There are 7 hidden switches. A switch that is on adds its own fixed numbers to the row, and there is some noise. The rows also spread widely along 11 directions, which tell nothing about the answers.
(in the rows, 128 means zero)
Known rows, each followed by its switches (1 for on, 0 for off):
[121  81  96 131  77 160 110 176 160 112 154 110 115 125 127 106  88 192
 134 141 179 123 124 129 159 143 118 127]	0 0 0 0 0 0 1
[166 116  79 101 123 132 130 121 155 123 167 132 102  88 134 113 149 119
 149 153 140 132 118 111 125 117 120 131]	0 0 0 0 0 0 0
[ 75 134 126 145 122 189 163 100 124 215 151 137 135 111 127 154 130 133
 112 137 144 133 115 105 161 166 166 152]	0 1 1 0 0 1 0
[175 166 163  84 103 126 121  97 147 207  71 123 167 143 141 183 124 105
 124 121 141 194  97 126 129 132 189 126]	0 0 0 1 0 1 0
[170 125  93  68  86 189 126 164 164 120 105 124 137  79 103 135 144 106
 172 150 151 197 122  69  53 112 149 130]	0 1 0 1 1 0 0
[106 176 127 117  61 123 103 117 150 150 107 146 145 129 120 153 170  91
  90 194 183 137  77 104 201 161 172 145]	0 1 0 1 0 0 0
[120 118 112 128 102 137 134 140 130 124 140 106 157 144 111 147  76 145
 120 106  99  99 158 130 101 157 114 141]	0 1 0 1 0 1 1
[ 91 122 123 106  92 146 118 105 126 220 120  98 120 128 104 149 147  88
 102 159 133 137 120 114 137 102 186 118]	1 1 0 0 1 1 1
[111 105 134 135 131 163 185  84 131 175 155 114 179 138 101 163  90 111
 132  72 115 124 172  88 107 158 125 127]	0 1 0 0 0 0 1
[ 71 119 136 169  77 135 123 147 127 148 105 120 149 171  59 168 118 112
  55 163 118  89 110  96 117 164 136 119]	0 1 0 1 1 0 0
[116 157 144 124  97 122 131 111 142 165 121 131 164 162 132 158 110 143
 109 133 151 138 106 132 186 195 154 145]	1 0 0 1 0 1 1
[124 124 127 151 122 196 124 187 159 144  84 147 114 104 123 152 124 130
 113 187 167 217  84 112 121 107 184  90]	0 1 1 1 0 1 1
[144 118 140 178 133 147 136 123 143  89 104 108 194 143  97 201  80  90
 113  91  88 190 138 102  89  96 148 106]	0 1 1 1 0 1 1
[ 84 156 135 119 128 154 158  86 118 220 134 116 142 129 114 163 149 110
 110 134 119 139 121 125 129 164 182 148]	1 1 1 1 0 0 1
[144 164 123 108  85 105  91 134 143 129 125 134 130 127 156 122 144 151
 105 175 164 144  86 149 202 159 171 151]	0 0 0 0 0 0 1
[140 124 118 158 138 172 135 223 149  75 125 185 112 110 139 115  87 159
 109 182 151 162 103 116 135 179 133 100]	0 1 1 0 0 0 1
[120 146 142 105  83 149 123 187 143 145  66 140 149 133  93 148 121 114
  84 170 145 132 112 107  77 171 150 118]	0 1 0 1 0 0 1
[163  81  92 122 145 145 144 165 128 130 190 123  88 137 143 104  80 175
 147 112  95 126 145 148 107 142 111 115]	1 1 0 0 1 0 0
[ 90 106 124 168  93 110 106 157 115 120 124 103 135 154  81 143  97 139
  57 154  92  79 123 130 118 135 131 121]	0 0 0 0 1 0 1
[152 105 104  76  82 123 101 128 159 169 110  98 111 125  88 138 153  79
 125 160 151 129 114 109  77  71 139 100]	0 1 1 0 0 0 0
[145 152 108 147 156 164 131 178 134  94 126 155 109  84 148 133 129 136
 116 175 110 187 105 134 113 134 169 124]	0 1 1 1 0 0 1
[104 126 148 164 103 140 110 168 114 169  98 115 134 148 113 157 126 157
  52 153  91 136  83 162 100 131 181 131]	0 1 0 0 0 1 0
[156 119 112 100  88 180 132 159 170 102 102 119 162 102 103 142 113 138
 157 128 167 185 124  83  84 141 134 129]	0 0 0 1 0 0 1
[147 133 134 137 123 195 152 173 136  98 116 121 174 131  98 149 146 195
 140 100  98 228  96 110  51 179 175 162]	1 1 0 0 1 0 1
[104  97 136 110  59 146 117  97 152 218 107  77 163 166  94 174 100 117
 120 106 160 133 118 121 133 117 150 123]	1 0 0 1 0 1 0

New rows. What belongs after each?
[154 132 102 101 130 149 127 133 131 161 156 119 112  98 168 116 124 163
 143 133 121 158 127 156 142 131 168 146]	0 1 0 0 0 1 1
[161 142 124 107 131 138 108 183 137 140  88 145  98  92 137 128 153 106
  87 195 115 173  93 140  82 101 187 101]	0 1 0 0 0 0 1
[ 95 110  99 112  72 155 106 140 151 171 106 103 109  98  82 143 168  80
  98 188 152 124 105 100  90  85 155 113]	0 1 0 1 0 0 0
[137  97 105 152 122 153 116 162 145  99 119 101 131 121 101 156  91 114
 123 132 103 156 138 123  72  75 137  99]	0 1 1 1 0 1 1
[195 146 132 136 125  80 115 119 148  81 148 133 157 176 134 151 127 154
 127 109 108 160 100 151 152 153 138 137]	0 1 1 0 0 0 0
[101 129 173 147 102 139 114 142 123 205  83  94 152 188  99 167 127 190
  80 123 113 158  87 165 106 150 194 135]	0 1 1 0 0 1 1
[ 38 135 136 163  78 149 146  85 133 201 131 113 163 170  66 179 137 120
  82 140 151  86 108  96 160 182 138 150]	0 1 1 1 0 1 0
[129 167  89 102  75 133  93 102 135 133 152 116 138  84 158 144 154  85
 123 163 138 155 106 134 191 108 177 167]	1 1 0 1 0 1 0
[146 150 138 108 108 146 138 138 164 143 112 160 139 161 119 147 116 139
 147 159 189 181 107  86 178 189 149 108]	0 1 1 1 1 0 1
[ 89  99 115 184 140 167 157 122 134 121 152 121 145 115  88 153 107 123
 102 124 117 122 134  94 112 130 122 120]	0 0 1 0 0 0 1
[132 126 126 184 124 133 145 112 158  91 129 175 169 132 102 180 102  42
  86 152 146 146 118  60 178 129 121  80]	0 1 0 0 0 1 0
[137  89 130 119 109 145 129 163 156 198  92 109 106 171  82 149 132 138
 104 147 128 146  93 137  52 120 147  84]	1 1 0 1 0 1 0
[ 96 128 120  58  56 146 132 137 136 226 107 107 133 139  88 134 131 119
 108 150 154  67 132 108  76 177 128 146]	0 1 0 1 0 0 0
[135  99 116 121 124 145 142 133 162 151 115 114 122 146  73 149 135 112
 137 141 143 147 127 101  70 117 128  89]	0 1 1 1 0 0 1
[140 120 112 153 134 135 138 115 140 146 182 158 113 127 178 133  80 127
 123 140 147 130 129 131 229 143 137 108]	0 1 0 0 0 1 0
[103 123 131 149 108 151 119 132 142 184 118 107 123 150 111 143 171 187
 105 154 143 170  78 149 142 136 191 136]	0 1 0 0 0 1 1
[116  87  96 168 125 159 144 122 140 123 182 127 121 110 146 142  54 125
 126 121 140 112 154 114 179 128 105 110]	0 0 0 1 0 0 0
[144 109 136 141 123 138 142 109 154 167 145 121 134 189 118 152  97 188
 153 107 159 164 109 117 174 172 132 117]	0 0 1 1 1 0 0
[130 149  91 151 116 137 134  94 156  94 169 146 147 122 122 156 146  90
 138 151 146 161 105  99 193 141 134 139]	1 1 1 1 0 1 0
[ 93 145 123 141  93 132 113 144 130 133 132 143 129 139 108 137 123 120
  90 183 147 117 112 104 184 160 151 126]	0 1 1 0 1 0 1
[115 141 142 116  88 132 147 136 143 180 108 148 154 194  79 160 119 129
 104 142 143 113 104  93 129 214 126 121]	1 1 0 1 1 1 0
[108 116 135 145 151 180 184 150 133 190 142 161 130 151 103 142 108 159
 116 121 124 133 110 109  93 206 126 123]	1 1 1 0 0 1 0
[156 176 144  73 132 110 128 132 102 205 100 155 127 120 146 154  99  57
  92 158  87 112 135 117 107 145 163 120]	0 1 1 0 1 1 0
[115 124 115 147 184 185 197 138 121 166 156 158 118  97 103 139 143 134
 117 130  86 131 121  95  45 175 129 135]	0 1 1 0 0 0 0
[158 127 149 148 161  88 154  76 151 202 104 144 130 179  85 181 170  66
  85 147 106 146  91 109 107 115 152  67]	0 1 0 0 0 1 0
[ 85 136 129 127 106 230 172 162 140 174 101 145 162  93 102 154 117 141
 126 141 158 168 123  77  80 186 156 146]	0 1 0 1 0 1 1
[132 114 126 153 141 178 173 138 163 117 135 160 157 123 102 151 116 123
 132 132 155 175 125  71 120 165 131 102]	0 1 0 0 0 0 1
[145 118 129 168 167 108 161  94 143 143 161 154 131 182 116 150  86 142
 131 122 130 133 130 102 189 170 113  91]	0 0 1 0 1 1 1
[139 129 155 123 127 132 133 142 124 187  89 112 140 141 128 159  90 139
  95 122 102 146 125 149  86 137 167 113]	0 0 0 1 0 0 1
[151 136 107  46 101 179 145 118 131 167 135 121 153  66 139 134 100  75
 167 122 138 150 179  71  96 127 149 139]	0 1 0 0 1 0 1
[119 131 104 159  90 117  96 144 146 114 157 128 115 159 126 125 143 183
 105 165 146 127  76 156 199 153 143 150]	0 1 1 0 0 1 0
[171 145 147  66  67  78 100  98 148 175 102 122 162 173 118 155 101  87
 115 130 152 118 123 104 160 146 137 118]	0 0 0 0 1 0 0
[131 117 112 133  48 156  91 140 167  77 116 109 176 113 113 167  77  92
 131 134 183 159 124  87 166 101 128 129]	0 0 1 1 0 0 0
[108 113  89 141 134 170 163 111 141 140 167 132 133 110  98 151 119  90
 140 131 121 125 137  91 110 134 113 128]	1 1 1 1 0 1 0
[171  81 122 157 120 160 122 151 142  80 132 108 159 124 116 167  49 119
 139  87 102 184 143  97  95  80 127 101]	0 0 1 0 1 0 0
[125 110 115 157 105 197 124 150 156 129 101 113 144 101 102 172 153 109
 116 150 134 227  80 109  91  80 188 115]	1 1 0 1 0 1 0
[152 135 127  40  76  88 110 110 139 213 115 113 127 147 115 130 105  89
 119 138 153  63 141 123 117 146 114 126]	0 0 1 0 0 0 0
[174 104  83  87 104 140 106 177 149 124 152 126  81 106 144  91 116 173
 149 160 144 136 111 132 122 129 125 126]	0 0 0 0 1 0 0
[189 169 116  90 108 121 122 124 143  66 131 129 188 102 144 145 131 103
 142 112 108 176 134 115 117 141 149 163]	0 1 0 0 0 0 1
[122 148 110 133 169 155 167 117 132 148 123 151 127  94  99 160 143  63
 114 163  98 142 133  84  76 125 142 105]	0 1 1 1 0 1 1
[136 136 132 103 104 113 128 104 134 165 133 125 151 132 137 149  97  80
 107 128 133 111 153 116 155 132 146 116]	0 1 0 0 0 0 1
[184 126 130 119 160 139 146 160 148 155  96 157 105 111 132 155 122  83
 110 159 108 177 109 116  61 111 155  68]	0 1 0 1 0 0 0
[ 96 123  76 126  85 116 112 126 140 118 178  96 111 132 106 112 162 156
 116 161 130  93 114 152 155 151 132 162]	1 1 0 1 0 0 1
[126  79 124 165 107 182 128 197 135 116 144 126 131 121 139 130  55 176
 105 120 128 150 116 139 114 142 134 117]	1 0 0 0 0 0 0
[175 151 159 118 136 143 149 159 129 121  97 169 188 122 154 166  41  86
 104 105 107 162 142 105 112 173 140 108]	1 0 0 0 0 1 1
[112 103 124 170 122 193 177 119 166 113 119 132 182 151  52 184 127 109
 144 114 139 201 119  44  87 151 136 102]	1 1 0 1 1 1 1
[133 136 120 135 121  84 143  69 129 148 148 104 158 159  86 172 146  84
  98 111  76  90 137 121 100 136 122 134]	0 1 0 1 0 0 0
[ 92 111 100 164 127 138 130 161 112 120 150 123 114 123 104 125  90 155
  82 157  89  80 134 122 121 151 118 132]	0 0 0 0 1 1 1
[134 180 130 125 130 105 150 107 128 142 127 133 159 164 104 153 170 160
 108 131  88 127 103 139 111 211 151 170]	0 1 0 1 0 1 1
[114 115 133 153 109 114 112  86 133 198 115  85 132 154 108 177 138 123
  89 134 110 140  98 149 135  88 174 118]	0 0 0 1 0 1 0
[ 90 104 112 173 150 194 166 151 151 151 121 146 118 109  72 144 143 142
 108 165 147 146  98  82  83 150 134 107]	0 0 1 0 0 1 1
[112 159 133 111 139 157 173 136 112 154 148 158 155 115 128 138 105 116
 111 122 107 113 144 108 115 213 136 155]	1 1 1 0 0 0 1
[119 104 137  98  81 118 108 128 122 226 143  86 114 160 144 124  96 179
 103 114 129  94 116 181 145 147 153 143]	1 0 0 0 0 0 0
[152 102 141 117 114 142 131  92 152 184 119 100 147 151 134 167  71 118
 153 100 155 183 144 107 167 102 161  91]	0 0 0 1 1 0 1
[144 186 141  86  94  78 112  80 124 139 116 119 180 157 106 161 143 100
 110 130 111 118 120 109 152 174 151 169]	0 0 1 0 1 0 1
[164 107 127 120 129 148 121 172 132 138 111 122 129 117 144 138  71 125
 115 124 100 156 143 142  87 102 151  98]	0 1 0 0 0 1 1
[136 102 106 110  98 105  99 111 121 156 146  57 129 137 118 149  91 135
 119 100  81  90 147 166  91  89 128 146]	0 0 1 1 0 0 0
[165 163 151  64 108  99 141 104 142 221  83 146 149 162 116 163 118  67
 107 140 129 113 127 111  99 166 140 106]	0 1 0 1 0 1 0
[123 118  95 115 112  94 127  92 131 155 137 103 126 156  58 166 138  43
 106 144  83  83 136  92  80  97 110 105]	1 1 1 1 1 1 0
[114 174 119  91 111  97 113 133 101 188 123 141  98 123 127 134 125 102
  75 191  98  69 115 134 134 169 144 146]	0 0 1 1 1 0 0
[173 152 105  62 123 141 141 148 141 137 133 145 129  93 156 123 106  94
 149 141 124 150 147 123 103 151 142 127]	1 1 0 1 0 0 1
[127 148 108 144 128 202 157 141 167  93 117 165 158  90 107 158 140 110
 153 156 169 210 106  58 126 154 149 127]	0 1 1 1 0 1 1
[133  95  85 173 138 200 144 171 158  92 147 127 116  96 111 131 135 195
 142 139 129 187  90 115  85 132 133 137]	0 0 0 1 0 1 0
[138 122 102 113 135 152 140  99 153 155 131 116 119  93  98 142 173 104
 140 152 141 165 110  96  94  99 156 120]	0 0 1 0 0 0 1
[145 115 128 135  77  91  96 128 169 101  93 120 156 184  62 167 130  80
  99 163 150 141 106  83 143 104 132  79]	0 1 0 0 1 1 1
[128 101 103 177 121 169 104 219 124 101 129 125 100 103 150 129  68 188
  88 156 101 144 104 168 108 120 145 124]	0 0 0 1 0 1 0
[145 144  99  73 146 165 136 100 112 190 150 108 109  56 171 137 102  98
 162 133 107 165 160 121 121  90 178 142]	0 0 1 1 1 0 1
[148 148 129  93  87  87 110  66 152 185 118 111 142 150 116 167 155  63
 114 147 146 133 114 117 160 109 157 114]	0 1 0 1 0 0 0
[131 130 131 159 131 171 149 167 149 120 118 176 139 142 118 158  77 121
 119 157 147 165 114  79 147 172 129  96]	0 1 1 1 1 1 0
[180 155  93  98 102 124 104 129 148  96 159 143 127  89 190 130 110 107
 145 153 149 166 125 136 198 120 151 137]	0 1 0 1 0 0 0
[147 159 133 119  80 103 113 107 160  78 111 135 196 154  87 168 143  79
 116 133 152 147 114  82 150 152 133 135]	0 1 1 0 0 0 1
[132 125  88 117 131 151 135 121 140 140 132 122 112  92 103 145 141  78
 134 169 115 153 135  89 101  91 149 105]	0 1 0 1 1 1 1
[191 142 143 129 135 114 145 135 163  84 112 163 177 151 141 163  52  94
 128 111 139 157 145  97 143 170 109  89]	0 0 0 1 0 0 1
[109 125 120 110 121 196 181 154 147 145 136 163 155 107 101 133  96 120
 142 134 166 123 149  59 102 202 108 128]	0 1 1 0 0 0 1
[117 129 123 210 102 128  93 151 132  75 124 129 143 140 130 171  88 137
  75 163 115 169  87 128 203 112 161 120]	0 0 0 1 1 1 0
[ 78 110  90 134 111 153 145  82 134 177 162 116 119  92  97 151 121  66
 114 155 145  83 144  83 141 111 116 124]	0 0 1 1 0 0 0
[109 125 110 129 165 130 185  78 117 198 160 112 130 161  73 155 132 129
 134 109  74  93 155 104  74 170 117 131]	0 1 1 1 1 1 1
[ 64 100 133 205 136 194 171 101 135 185 138 115 140 124  88 176 140 148
  96 127 130 157  98 101 120 142 163 127]	0 0 0 1 0 0 0
[132 108  93  99  90 178 127 192 138  96 148 143 130  93 132 109  60 109
 136 149 147 127 160  89 128 149 116 118]	1 1 0 0 1 0 1
[159 104  94 151 118 191 134 165 158  72 134 130 147 105 108 156 111 119
 154 130 119 218 115  85  88 105 142 115]	1 1 0 1 1 1 0
[186 145  93  88 130 101 121 142 126  77 175 122 138 112 164 114  89 142
 147 107  85 114 162 152 123 152 116 159]	0 1 1 0 0 0 1
[162 137 107 182 133 106 110 148 148  43 124 150 145 128 123 168  95  90
  93 156 104 152 104 116 147 106 122 104]	0 0 1 1 0 1 0
[140  95 106 127 124 110 154 111 154 155 167 147 124 170 106 133 101  98
 121 132 137  81 135 108 150 158  87  92]	1 1 0 0 0 1 0
[120 107 122 112 140 146 176 100 124 226 154 126 125 136 115 136 102 145
 125 107 117  83 142 116 100 172 113 131]	0 0 0 0 0 1 0
[136 144 108  76  83  92 111 117 123 164 144  96 129 137 122 126 127 143
 113 128 104  66 131 152 108 164 119 170]	0 0 0 1 0 0 0
